All groups share one centre, and each spreads out both ways along 6 directions, with some noise.
Some rows, each with its group after it:
[-30 -15   6   6 -14 -21  -3 -21   9 -27   0  -8   6 -34  21 -36]	k_611
[-36  -5  40  45 -40   5  13 -17  25  11   4  45   5  -7  -6  16]	k_736
[ 27  14 -11 -26  16  21  -1   5 -27 -11  28  -3 -17   3   8  26]	k_569
[ 22  -3 -50 -15  38  -4 -18  -6   4 -21  -8 -28  13  -2  14 -33]	k_736
[-21  -2  -5 -25  -7  -7  12   8   5   2 -11  10  12  -3 -19  -4]	k_569
[ 15   9  41  54 -32   9  13   4  19  26  -5  32   3  23 -13  25]	k_736
[-33 -27 -36  11  28   3   0 -18  32  31 -32   2   3  15 -35   3]	k_611
[  2  -2 -35 -31  19  -4   4   3   2 -10  -2  -7  12  -4  -8 -12]	k_611
[-25  17 -41 -54  18  21  -7  -7  28 -29  -8  31  12   6 -21  11]	k_334
[ 25  19  24   0 -41 -16  13  13  31  -4 -23  12  24  22 -23 -20]	k_569
[  5   2  16  30  -3   6 -11   1   4  16 -16  -3   0  25  -3   6]	k_611
[-31 -16  19 -10 -17 -20  25   3 -10  12  10   5   5 -26  -7  -3]	k_334
[-42 -17   3 -18  15 -18  -6  13 -23  24 -17 -28  -7  -5  -8  -2]	k_569
[ 20  -9 -24  21  19  -6   2   5  -1   9   0  -9  18  -7   6 -17]	k_334
[-10  -7 -32 -13  18  23  13 -14  -1  -3  26  20 -11 -18  -4  25]	k_736
[ 23 -14   3  23 -21 -14  25 -14  36  22 -20  -8  -4  13 -34  -8]	k_569
[ 18   5 -48  -3  18 -12  -3   4  30 -14 -24   5  44   8  -5 -33]	k_736
[ -2  -5  10  71  -3 -11 -30  -2  27  13 -44   2  33  24  18 -37]	k_736
[-14   6  19 -32 -25 -26  20  19   0   7 -11   1  19  -1 -23 -11]	k_334
[ 27  12  44  40 -38  -6  -5 -11  20 -17   1   3  -3   4  19 -18]	k_611
[  5  -9  23  19 -18  -2   9 -10  -1   1  15   2 -13 -11   6   8]	k_334
[  4  23  -8 -12 -10  -7  11  20  17 -16  -4  34  47  -3  -5 -14]	k_611
[ 10   4   2  18  11  -4 -24   6  -3   5 -20 -23   0  15  13 -14]	k_334
[  4 -30  15  -4  -7 -12  30  -8  -8  49  -5 -38 -49   8 -42  24]	k_569
[ -4 -22   8  17 -10 -21  27   2 -21  21  16  -6   3 -26   4  -5]	k_334
[-36  -2  11 -24   0   2  -4  -2 -13   0   4  -1 -18  -9  -3  14]	k_334
[-10   6 -12 -30   1  11  19   4  -9 -12  31  27   1 -20  -3  21]	k_611
[ -5   0 -22 -16  15  -5   4  17   1  11 -11   5  22   6 -13  -3]	k_736
[ 22  -3  12  36   5 -17 -29   6   4  10 -38 -36  10  23  18 -38]	k_611
[ 16  12 -35 -39  16 -19   0  22   9 -10 -26 -12  43   9 -13 -35]	k_736
[ 17  24   5   3  -7  18 -11   1   3 -33  19  24  11  -2  25   1]	k_569
[ 14   6  13  -9  -3  -2  -5  15 -13   7  -6 -15 -11  12  -3   3]	k_569

New rows. What belongs after each?
[-22   0 -11 -24   6   6  -3  -3   2 -10  -4   9  -2  -3  -8   8]	k_334
[  2  -3  -6  12  18  -3 -18   9   2  17 -29 -14   9  23  -4  -7]	k_611
[ 16  -9  16  20 -15 -17   2  -2  13  21 -25 -21  -2  18 -14 -14]	k_569
[ 29   7 -20  29  11   5  -4   9  23  12 -19  13  30  26  -7  -9]	k_736
[  2   2  25  43 -35  10   8 -22  31  -6   5  31   0  -2  -1   5]	k_736
[-58 -30  15  28  -1  -6 -15 -27  -6   6  -1 -13 -19 -25  18  -6]	k_611
[-19   3 -33 -48  10   4  27  12   3   1   6  30  21  -9 -27  12]	k_736
[ 20  13   5 -17 -10  -7  14  20   1   3  -8   3  15  15 -17  -3]	k_736
[ 62  29 -17  -7  -5   8  17  14  29  -4  -6  23  24  33 -27   2]	k_611
[  0   4 -11 -14   4 -13  -4   6  -8 -15   5  -9  14 -13  14 -21]	k_611
[  6  15 -10 -31   7   5  10  17 -16 -14  21  15  10 -11   3   9]	k_611
[  3  13  28  11 -26  -3  -4  -6  18  -9 -11   8   1  10  -3  -6]	k_334
[  9  -8 -10   1  24   3 -25 -12 -13 -14   6 -36 -21  -6  23  -9]	k_736
[-17  -8 -15   8  14  17  -9 -20   4  -8  13  11 -15  -9  11  16]	k_334
[-18  -6  20  29   5 -14 -28  10 -12  14 -25 -19   8   6  22 -19]	k_611
[-31  20  18 -34 -12  -1 -28   9  19 -13 -40  -2  10  24 -16 -10]	k_334
[ 21   3   5  -1  23  27 -17  -2 -44   1  32 -22 -44  -2  26  33]	k_569
[-30 -20  12  35  21   2 -30  -2 -12  36 -29 -24 -16  20   7   6]	k_611
[ -5 -14  39   3 -25  -9  32   0 -32  19  32  -6 -31 -22   1  23]	k_334
[  3   2 -14 -41   9  10   7 -11 -16 -20  32  -9 -29 -22   4  15]	k_736
[ -9  11  58 -10 -53 -21  13   8   1  -1  -8   3   0   0 -10  -5]	k_736
[ 11   1 -42 -21  23 -17  -4  12  16  -2 -26 -13  37   8 -12 -33]	k_611
[ 26  21  39  23 -39  -8  -1  -2  12 -26   8  15  16  -3  20 -16]	k_611
[  0  14 -26 -32  -5   3  32   9  26  -4   3  41  32  -5 -35   7]	k_736
[ 15  12  42  29 -34  -4  11  11  11  20 -13  21   9  24 -14   7]	k_736
[-34 -13 -12  -8   9 -12 -17 -13  -3 -17  -4 -20  -5 -23  16 -25]	k_736
[  0  15 -39 -21  22  14 -16  -3  31 -24 -12  20  21  15 -11  -5]	k_334
[ 42  -7 -56  11  39  12   0  -8   9   4   6 -13  -1   5   0  -2]	k_569
[  8  -4 -21  21  28  -4 -22   6   7   8 -23 -11  21  13   9 -20]	k_736
[  6  12  40 -11 -19   4  -1   8 -24   0  11  -6 -25  10   6  21]	k_569
[  4  16 -19  -3 -18  -6  14  -3  48 -24  -7  43  43  -4 -15 -19]	k_569
[ 11  11 -15   7   1 -21  -8  18  27  -6 -38   3  56  16  -4 -44]	k_611
[-10 -14 -29  26  27   6 -23 -19  10  -7  -5  -8   6  -8  24 -18]	k_736
[ 40   7 -23 -21  23 -14 -18  12  -5 -11 -18 -43   9  14  10 -34]	k_736
[-15 -22 -16   4  27   9 -10 -12  -7  26 -11 -27 -27  12  -9  11]	k_611
[-25 -15 -29  -2  45  18 -10  12 -16  45 -19  -7  -9  22 -21  28]	k_611
[-16  15  16  -8 -11 -15 -27  10  20 -11 -44  -6  24  27  -4 -29]	k_334
[ 35   7   7 -21  -3  11  14   9 -27   9  23 -14 -29   9  -6  27]	k_334
[  6  18 -26   9  16   6 -25   4  14 -30  -5  19  39   0  28 -26]	k_569
[  5 -23   6  31   2  19  -3 -31  15  25  -5 -17 -50  18 -17  24]	k_611
[ 34  -5 -46  24  55  19 -31 -10 -13 -11  12 -23  -1   2  39  -6]	k_569
[-16   2  27   3 -36  -9  10 -12  14 -15   0   8  -3  -9   0  -9]	k_736
[  2  -5 -30 -26  22  16   7 -11  -9 -11  25   0 -20 -16   2  17]	k_736
[  8  -7 -37  14  28  -4 -21 -13  20 -15 -18 -11  25   0  16 -34]	k_736
